The rows come from 4 hidden closed curves, with some noise, and rows from the same curve form a group. Each curve winds through 4 dimensions. The rows are also pushed far along 2 directions, which tell nothing about the answers.
(in the rows, 128 means zero)
Some rows, each with its group after it:
[129 102 113 178 106 126 126  78 113 125 110 133 158 113 190]
vuso
[115 148 120 101 134 146 109 133 107 133 119 127 130 150 111]
vuso
[167 136 119 144 103 149 123 109  92 129 148 134 113 113 181]
zusen
[102 171 131  92 159 136 114 181 127 156 122 103 117 129  85]
zusen
[149 104 138 151 106 119 144  89 132 112 133 145 125 125 152]
zun
[145  68 201 142 148  90 179 166 195 150 126  98 102  53 164]
zun
[113 132 114  99 138 124 122 138 136 103 127 133 122 182  63]
Nelu
[121 143 123 145 132 130 121 125 108 151 118 137 138 118 157]
vuso
[108 121 123 139 142 108 132 144 151 126 115 121 138 136 107]
vuso
[123 137 116 123 140 139 115 155 120 139 130 117 130 119 136]
zun
[147 140  93 140 104 157 106 115  96 119 151 131 136 120 162]
zun
[145 120 112 117 107 155 115 112 118 102 145 122 129 131 130]
Nelu
[139 134 109 161 100 125 128  73 104 113 133 165 140 147 150]
zun
[110 102 177 117 161  91 158 161 172 148  98 118 114 124 102]
zun
[100 122 112 131 134 126 117 113 122 122  93 122 154 151 120]
vuso
[163  86 140 171  99 118 150  87 134 116 141 142 129  94 194]
Nelu
[152 100 115 167 100 125 135  91 132 104 143 139 139 117 168]
vuso
[178  81 170 191  92 116 163  75 138 139 140 125 121  39 234]
Nelu
[109  73 175 121 155 106 152 146 159 142  83 110 127 113 143]
vuso
[130 120 104 168 113 118 127 106 130 114 132 138 146 129 146]
vuso
[133 122 127 138 128 116 134 123 124 127 126 156 126 151 133]
vuso
[152 136 100 160 101 129 127  94 109 111 151 162 130 144 152]
zusen
[ 94 151 118 119 145 114 124 141 144 130 122 139 143 157  72]
zusen
[130 121 165 127 162 103 151 186 149 164 116 113 100  98 143]
zusen
[111 129 107 122 123 138 114 106 103 113 110 144 143 173 115]
Nelu
[121 175 105  99 131 147 108 158 127 122 154 110 122 138  73]
Nelu
[130 113 134 151 126 129 129 112 109 145 110 132 140 108 187]
zun
[129  99 124 108 131 141 122 140 131 112 124 119 130 138 126]
Nelu
[146 133 119 185 107 122 132  93 105 145 135 152 143  94 200]
Nelu
[134 171  99 112 118 153 104 136 116 115 160 117 123 133  94]
Nelu
[138 146 125 103 131 143 120 148 106 131 134 117 105 137 124]
zusen
[147 146  92 126  99 142 115 102 116  88 162 142 125 160  96]
zun
[141 103 109 174 120 118 130 121 115 132 125 157 141 125 195]
zun
[112 193  56  87  98 178  73  88  70  86 147 143 147 208  55]
zusen
[157 167  68 153  77 155 104  78  95  93 184 159 141 143 128]
zusen
[146 121 145 152 126 115 146 143 156 138 152 124 119  76 154]
zusen

New rows. What belongs after each?
[127 111 143 149 134 125 133 141 143 146 121  96 137  71 167]
vuso
[154 144 118 139 117 139 124 126 101 133 141 136 112 123 162]
zusen
[143 125  86 147  95 139 116  83 113  88 148 146 142 159 125]
vuso
[143 150 102 136 106 139 119 116 128 108 165 138 132 131 113]
zusen
[154 134 129 132 119 140 125 132 103 137 138 125 108 116 164]
zusen
[136 174  73 143 104 151 100 108  94 113 160 141 142 142 123]
vuso
[161 126 128 130 108 148 126 116 103 125 144 123 110 110 170]
zusen
[156 112 149 120 120 136 138 134 130 127 146 131 109 109 152]
vuso
[108 151 151 100 163 126 127 187 138 167 115  96 115 102 111]
zusen
[145  97 146 154 123 110 150 117 135 134 124 153 124 116 172]
vuso
[123  99 157 118 143 118 141 134 133 139 101 121 120 125 140]
zusen
[ 93 100 147 119 157 111 135 144 148 137  81 106 140 133 115]
vuso
[115  84 172 101 155 116 147 167 173 131 105  84 118 102 113]
vuso
[110 169 109  93 135 153 103 140 106 134 128 114 130 148  91]
zusen
[136 128 114 128 123 147 116 141 116 126 141 118 126 116 148]
zun
[102 102 137 128 142 118 130 125 136 129  88 117 143 136 128]
vuso
[119 112 142 140 132 112 140 124 155 133 125 129 143 107 130]
zusen
[117  93 141 124 130 123 135 114 130 120  97 125 137 142 137]
vuso
[123 154  90 115  99 161  99  88  96 104 143 138 147 160 105]
zusen
[122  98 145 104 137 128 134 141 155 112 119  99 123 126 106]
vuso
[176 144  72 152  57 169 104  48  84  74 186 158 138 145 152]
zusen
[150  95 174 117 137 122 151 155 152 144 135 117 102  86 160]
vuso
[143 121 121 141 122 143 122 138 118 134 141 119 129  95 172]
zun
[124 114 118 105 121 146 118 123 132  98 126 109 131 147  99]
vuso
[119 138 147 100 157 117 135 187 156 143 135 113 108 122  91]
vuso
[136 171  92 118 120 144 108 129  91 121 143 145 117 167 109]
zusen
[109 159  86 124 113 139 105  98 117 102 141 153 153 177  74]
zusen
[153 108 131 167 111 111 145 106 132 122 143 152 125 114 169]
zusen
[129 137 113 167 111 118 128  93 124 129 139 158 151 122 151]
zusen
[120 128 119 113 117 147 113 100 104 117 112 126 136 147 124]
Nelu
[143 127 138 103 128 140 129 142 127 121 146 131 108 133 116]
vuso
[166 110 137 181 112 113 149 114 123 141 145 148 121  89 203]
zusen
[102 138  92 150 126 126 111 107 113 121 107 131 160 153 120]
vuso
[170 111 142 180 113 114 151 119 122 150 143 144 116  78 214]
zusen
[113 184 121 113 134 131 116 134 120 140 131 121 125 138  84]
Nelu
[137 122 141 111 125 142 125 125 116 132 129 127 123 121 143]
vuso
[108 145 120 122 147 113 125 150 127 139 118 148 128 159 100]
vuso
[123 143  91 123 109 157 101 104 108 107 135 114 145 139 119]
vuso
[119  84 167 113 149 106 152 144 155 132  99 126 117 131 129]
vuso
[116  88 140 165 131 111 140 111 137 140  95 117 151  98 180]
vuso
[151 129 126 110 114 146 125 125 117 114 152 139 112 138 127]
vuso
[ 91 150 123 101 164 127 113 175 121 151  98 117 131 151  96]
zun
[134 178  85 112 119 148 101 127  84 115 145 146 116 181  97]
zusen
[120 102 122 105 137 138 118 148 134 113 122 121 132 147 118]
Nelu
[126 137 128 143 129 128 128 118 102 148 112 141 130 126 162]
zusen
[138  96 111 181  96 132 127  62 104 116 114 141 159 111 203]
vuso
[135 107 154 184 130  96 156 124 151 160 124 143 140  70 192]
zusen
[109 147 105 117 121 133 112 110 127 110 134 140 147 162  81]
zusen
[155 108 140 124 112 139 136 122 132 116 148 116 114 104 146]
zusen
[115 121 128 140 157 102 136 177 143 148 118 136 127 131 133]
zun
[133  98 113 142 124 137 121 132 120 121 129 137 140 126 168]
Nelu
[101 127 160 104 171 110 138 172 135 162  86 114 119 131 114]
zusen
[ 98 104 181  92 176 105 148 182 156 160  79 102 110 127 109]
zusen
[141 141  92 144 102 135 118  88  94 106 141 173 138 173 136]
vuso
[165 121 136 165 115 121 143 123 114 145 142 139 113  89 200]
zusen
[127 169 104 129 124 133 117 140 126 127 156 132 129 130 101]
zusen
[ 98 114 136 152 157  97 139 153 157 147  94 108 143 109 129]
vuso
[114 177 115 112 142 136 112 165 118 149 138 118 125 126 101]
zusen
[174 112 115 147  83 154 127  79 106 101 162 133 121 103 183]
zusen
[146 134 128 132 123 130 129 140 131 133 153 132 116 109 140]
vuso
[128  97 143 115 130 133 131 132 147 117 119  98 127 110 129]
vuso
[124 105 153 140 128 115 142 123 154 137 123 122 138  93 146]
zusen
